The rows of a group lie close to one hidden flat surface of 10 dimensions, which passes through zero. Surfaces can cross.
Some rows, each with its group after it:
[ 11  15  -3  -3  -2   7 -14   8  -5   8 -20   8   0  -7  10 -22]	J497
[  1 -10  -2  17 -13 -11 -13  -4  12  24   1   6   4   1  22 -10]	J773
[  0 -12   7  14   5   2   4  -7  20   2   1 -36 -20  11   2   1]	J497
[ -4  13   3  -8   2  16  16  -5  -5 -20 -17  -4 -14   5 -24  -2]	J773
[ 26   3  -2 -19  -1  24   3 -16  13  -6 -38  12   7  -4  -3 -17]	J773
[-10  -3 -21   6  27  -3  18  -1  -4  13  -2  -5  22  18  -8  13]	J333
[-23  22 -11 -10  -3  11   3   4  -2  16   6  -3  -2   1  21 -14]	J897
[  1   9  -1   8 -14  10   7  -8  -4 -12 -38   8  -3  -8 -16   6]	J897
[ -9 -11 -21 -13  -4  -7  17 -19 -10  13 -17  17   7   9  23 -11]	J497
[  2  13   0  -8 -14  19 -17  -5  19   2 -22  28   3   0 -16   3]	J516
[  4 -20  -3  -1  -1   2   7  -8 -32  13   3 -13 -12  16  17 -14]	J773
[  0  21  -8 -13   3  -1  32 -14  10 -23 -11  -9 -18  12  -1   5]	J773
[-15   4  -6  -3  -5 -20  18  -5   3  -9  15   0 -26  15   6   2]	J773
[ 11 -27  -1  16  -9  10   3 -15  14   8 -17 -27  -7   5   3  14]	J773
[  4 -10  -4   2   3 -19  -1  -1  -7   2  -1   5   7  -6  14  -5]	J897
[  0   6   3 -20  -3  15  11  -5 -19 -14  -7   0 -22   3 -10  -8]	J897
[-13  -8 -10   4  -1  -1  18 -10   0  -1   1 -16  -6  11   0  24]	J897
[-19  -2   0  -6  -4   7  16 -11   2   4   6 -11  10 -15  21  -4]	J333
[ -6   5   2  17  -1  19  11 -14  10  -1 -12 -11  24 -15  -1  -9]	J333
[-16 -23  -1 -10  16  -3  -2 -12  11   9   4  20  28  -3  -2  -5]	J333
[ -9 -14 -13  -9  37 -12   0   9  -6  13  -4 -20  -9   6   7   0]	J497
[ 19 -20  -3  -6 -10  -5 -12  13   4   6   6  -8  -7  -2   3  11]	J516
[  0   0   2  18 -21  -2  16  -7 -30  -5   8  -9  15 -10   9  14]	J497
[ -6  -2   5   4 -13  -4  -2  -5   4   5   8  -8  -1 -12  21  -5]	J333
[ 11  13  10  15 -12  15  -2   2 -14  -5 -13 -10   1 -14   1 -13]	J497
[  3  14  13   5  15   6   3 -12  10 -13   4   3   0  14  -3   3]	J516
[-14 -15  -9  -9   9  -9  -1  -3  11  15   4   1   3  -1  15   4]	J497
[-27 -24  -4   3  -6 -12  -2  -9  16  17  13  -3  -4   2   9  15]	J773
[ -8   1  13  -1  -7  14  -1  -1   4 -11  -4 -19 -28   4 -22   0]	J333
[-15 -10  -2  -4   7 -21   0   0 -18  -8  -4  21  16 -21  -6   9]	J897
[ 23   7 -15   6   0  -1  12  -4 -11   9 -14  -5  11   6  25   1]	J897
[ -9   0   5  -5   4  -2  12  -9  -3  -6   7  -8  -8   1  11 -17]	J516
[  3   6  -7  20  17  -8  10   3 -10  -1   0  -9  10  13  -9  11]	J497
[ 12  -1   2  16  -6   0  -1  -1   0   7  -7 -19  -3  -3  13 -14]	J516
[ 19  -8  18  -9  20   0  -2   4 -14 -18  16  12  13   1 -20 -12]	J773
[  3  -9 -14   0  -7  13  15   3 -28   7 -21 -19  -1  -4  -7 -12]	J516
[-13  -8  -5   0 -20   5   2  -8  -2   3 -18 -14 -25  -5   6   4]	J497
[ 14   9   6  -4 -12 -11 -10  -6  24   4   6   8 -20   8  34 -14]	J516
[ 19  12 -10   2 -17 -18  -4  15 -11  -2   7  11  -5  -1   8  24]	J333
[  4  12  -4  -6  29   2  13  -7   1  -3   6  15  26  16 -11 -19]	J497
[  7  -5  12 -18 -11  14 -15   2  22  -7   0   5 -10 -10  -7  -8]	J333
[  3  -1   5   4  18   0   2   4 -10  -2  13  -4  11   7  -9  -2]	J897
[-11   8  -9  -9   7   2  22  -2 -32  -6   0 -14  -9   6   8   2]	J897
[ -4  27   2   2  -9  23  -6   5  -3  -1 -19  -5 -12  -3 -12  -8]	J516
[  6  22  10  14   4  10  -7   6  -5  -4  -6   4   9  -6  -7 -28]	J773
[  7  -1  12   6  -6   7 -17   4  20  -1  -3  -9   4 -18   2  -4]	J897
[ -9  -1  18  -1 -18   2 -17  -2   3  -8 -12  15 -30   2 -22  -6]	J333
[-16  -7  -4   6   1  12  28 -22  -5  -5 -16 -23 -13  14  -5   2]	J897
[  0   8  11   9 -10 -10  -4   7 -23 -12   5  -3 -20  -3  -4   5]	J333
[  1  15  -1  18  -4  -7  -8  10   9   7   6 -11  -3  -1  12  16]	J516
[ 30  -9 -19   1   6  -2  -1   6 -12  17  -5  11  28  10  11   9]	J516
[ -1  13  10 -16   3  13  -5   4   0 -13  -1   5  -3 -11 -11 -20]	J773
[  0 -19  21   7  -8  -4  -7  -8   1 -17   4  -1 -15  -1 -15  10]	J333
[ -8   4  -8   3  16  -7  17  -9 -14   0   2   5  16   8   3   3]	J516
[ -5  16   2  -2  14   0   3   5  18  -5  16  10   9  14 -16  -4]	J497

New rows, each followed by its group:
[ 12   6   6  21  10  13  -2   6   5   0   5 -27   5  11  -7  26]	J516
[ -9  13   0  -2 -19   5 -11   5  14   4  -3   5 -25   6 -10  -2]	J897
[ -2  -4  21   6   3   1  -4  -5  -7  -4  15   0  -9   6 -12 -32]	J773
[ -2 -17  -5 -28   5   4   9  -8  13   3   9  -9  -6   5  10  -4]	J333
[  5   9   8  18   2   0  -1  -2  12  -2   3 -11  -7   6   3   4]	J516
[ 35   6  13  -6  12   7 -11   5  11  -5  16  -1   8   2  13 -37]	J497
[ -6   6   8  18   6   8   7   2 -11  -5  -8 -15   5 -13 -16 -14]	J516
[-11  -9   6 -10  23 -12  -5   6  -9  -3  22  23  18   2 -18 -10]	J897
[  7   2  -8 -18  -1  18   0 -10  21  14   9   4   1  20  15 -20]	J897
[ 16   0  11  24  -4 -24  -4  -1  10 -17   1  12  -4   6 -10  11]	J516
[-24   0   3 -12  15  -6   1   3  -9   0  19  15  -3  17 -20 -15]	J897
[  3 -18  -8 -17   1   7  -2  -9  29  11  21   4   0  24   1  21]	J897
[ 29  -3  -1  -3  -7 -13   1  -3   4 -13   3  22  -5  21  -9   8]	J497
[ 11  -5  24   6 -23  12   2  -6   4 -23  21  -8  -4  -5 -14   7]	J497
[-6 32 -6 -2  9 21 -4 15 -8  2  4  6 24 -5 -9 13]	J897
[  3  12 -10  -6  -2 -12  -5  20 -27   5   3  14   9 -14   2 -10]	J516
[ 16  -1   1  -9  -1  20   4   1 -16  -8 -19   5   3   2 -19 -16]	J516
[ -1  -6  -3  10   6   0  14 -13   8   3   4 -18  -2  14  16   4]	J516
[  3  -5   2  -8   7  -2   1 -15  17  -2   7  10   1  13   8   9]	J516
[ 10   0  -1  -4  21  27  18 -16   0   0  -6 -11  24   6   6 -16]	J897
[  3  15   1  -4   1  11  -6 -12  20  -5 -10  30   9  14  -8  10]	J516
[  2   4 -11 -10  -1  -7   0   5  -9   3  -7   7 -28  26  -2  -1]	J333
[  3   3   5  -9 -14  29  10 -11  12  -7 -12 -23 -23   8   3  -1]	J897
[-29   8  17   6 -14   7  -3   0  -3 -11  11  -4   7 -35   2   8]	J333
[ 17  -5  -1 -16   6   9 -13  -5  18  13  10   2   7   6  34 -10]	J516
[-19  20  13   1  16  15  -1  -4   7  -6   3   4   9  -3 -10  -6]	J516
[  5  31   5  -3   8   0  -2  10  24  -7   8   0   9 -17  11 -22]	J773
[ -4  -1   0  -5   3  10  12  -4  -8 -13 -11  -2 -15  17 -30  10]	J333
[ 18  -8 -16  -3  -4  -8  -3  -7  -6  12 -16  23  14   6   9   6]	J773
[ -3   0   0 -13  -9   7   4 -11  21   5   1  -5 -20  12  16 -25]	J497
[ 15  -9   4  10   5  20  -7  -5  17   3  -5 -13   9   8 -10  16]	J516
[ 10  -5   9 -12  -4  12 -14  -6  26  -3   1   8  -7   9  -4  12]	J516
[ -6 -25  13   2 -13  19  -9 -16  -8   9 -12   6 -13  10 -11 -28]	J773
[ -1  -4  -3   7  -7   5   0   5   0   2  -1 -21 -13   9 -12  31]	J516
[  0  11   2  20   5  -9  10 -13   3  -7  -8  13  13   6   4 -14]	J516
[ 31  -4  20  -1  -5  16  -5  -6   2 -21 -18  -3  -7  -6 -21  -7]	J897
[ 15   1  -9 -21   4  -6   2  10 -16  -6   7   5  13 -11  14  32]	J897
[-12   7   7  -5 -20   3  -6 -11  23  -8 -14  19 -23  -3  -8  -7]	J516
[  2  -7   7 -11  11  -2  -2   1  14  -3  31  12  19   0  -2  -3]	J497
[-15   5 -18 -14  -2   2   8   3 -14   8  -9  15   7   0  -2   1]	J516
[  8  15   8 -20  -6  -1   1   8  18 -19   7   3 -22  -2  -2  -6]	J773
[ 16 -11  16   9  -7   1  14 -24 -13 -12  -6  -1   7  -4  14 -18]	J333
[-26 -29   9  -6  -3  -1  -9 -19  20   8   1  10  -9   4   1 -14]	J333
[ -5 -27   9 -11  10  -5  -7 -13   6  -1   1  19   5   6 -10  -8]	J333
[  9 -21  16  -4   7 -13 -13   5   2  -4  18   2  -6   0  -3 -22]	J897
[  9 -16  10  -8 -13  -8  -9   0  16   0  29 -14 -14  -2  26   2]	J497
[ -1  -2  -9 -33  15  14   5   2 -19   0  15   2  -1  14   1  14]	J516
[-28 -11  -4   8  13   2   8 -16  16  17   7   1  15  12  -1 -22]	J897
[  8  -8 -11 -24  13   8   5   6  17   3   9  -6  11   3   2   5]	J333
[ -3  13   7  15 -21   3  -5  -1  14  -1 -17  -6 -20  -9   0 -17]	J516
[-13   3   4  -1  16  26   5   0  -6   1  -3 -13  22 -14 -13 -15]	J516
[ 10  25  -6  10  -1   3   6  -1  15  -2 -19   7  13  -5  -1 -12]	J773
[ 13  12   9  -1  13   3  -2  -8   6 -11   1  22  15  13 -10   7]	J516
[ -4  19   7  -1  13  -5   2  -9   2 -17  -4  38  15   6 -16  -5]	J516
[-28  -2  -3   0  -8 -11  -4   4  -3  16  20   2 -12   2  13  -2]	J773
[  5 -20  -9  21  -9 -25  -7   2  10  13  -4   9  23 -15   2   2]	J516
[  8  -5   5  10  -2  14   5 -12   4   3 -23  -7  10  -8  -7 -28]	J516
[ -8  16 -14 -25   2  16   3   8   5   6  19  -3  -6  14   6  28]	J897
[ 20  15   8   1   0  24 -24  11  14   0  -6   2   8  -7  -5  -7]	J516
[ 17  20  -5 -17   1  12   5   6   4 -18 -15   3  -2  -9  -9  11]	J773
[ 20  18   4  -8  -3   9   1  10 -10 -18   0  11  19 -18 -10   7]	J333
[ 13  10   9  -6   8  12   1  18  -6 -18  10 -19  -1 -10 -18  12]	J333
[ -2  10   4  -1 -18  20  23 -27  -1  -1   1  18  26   0   9 -29]	J497
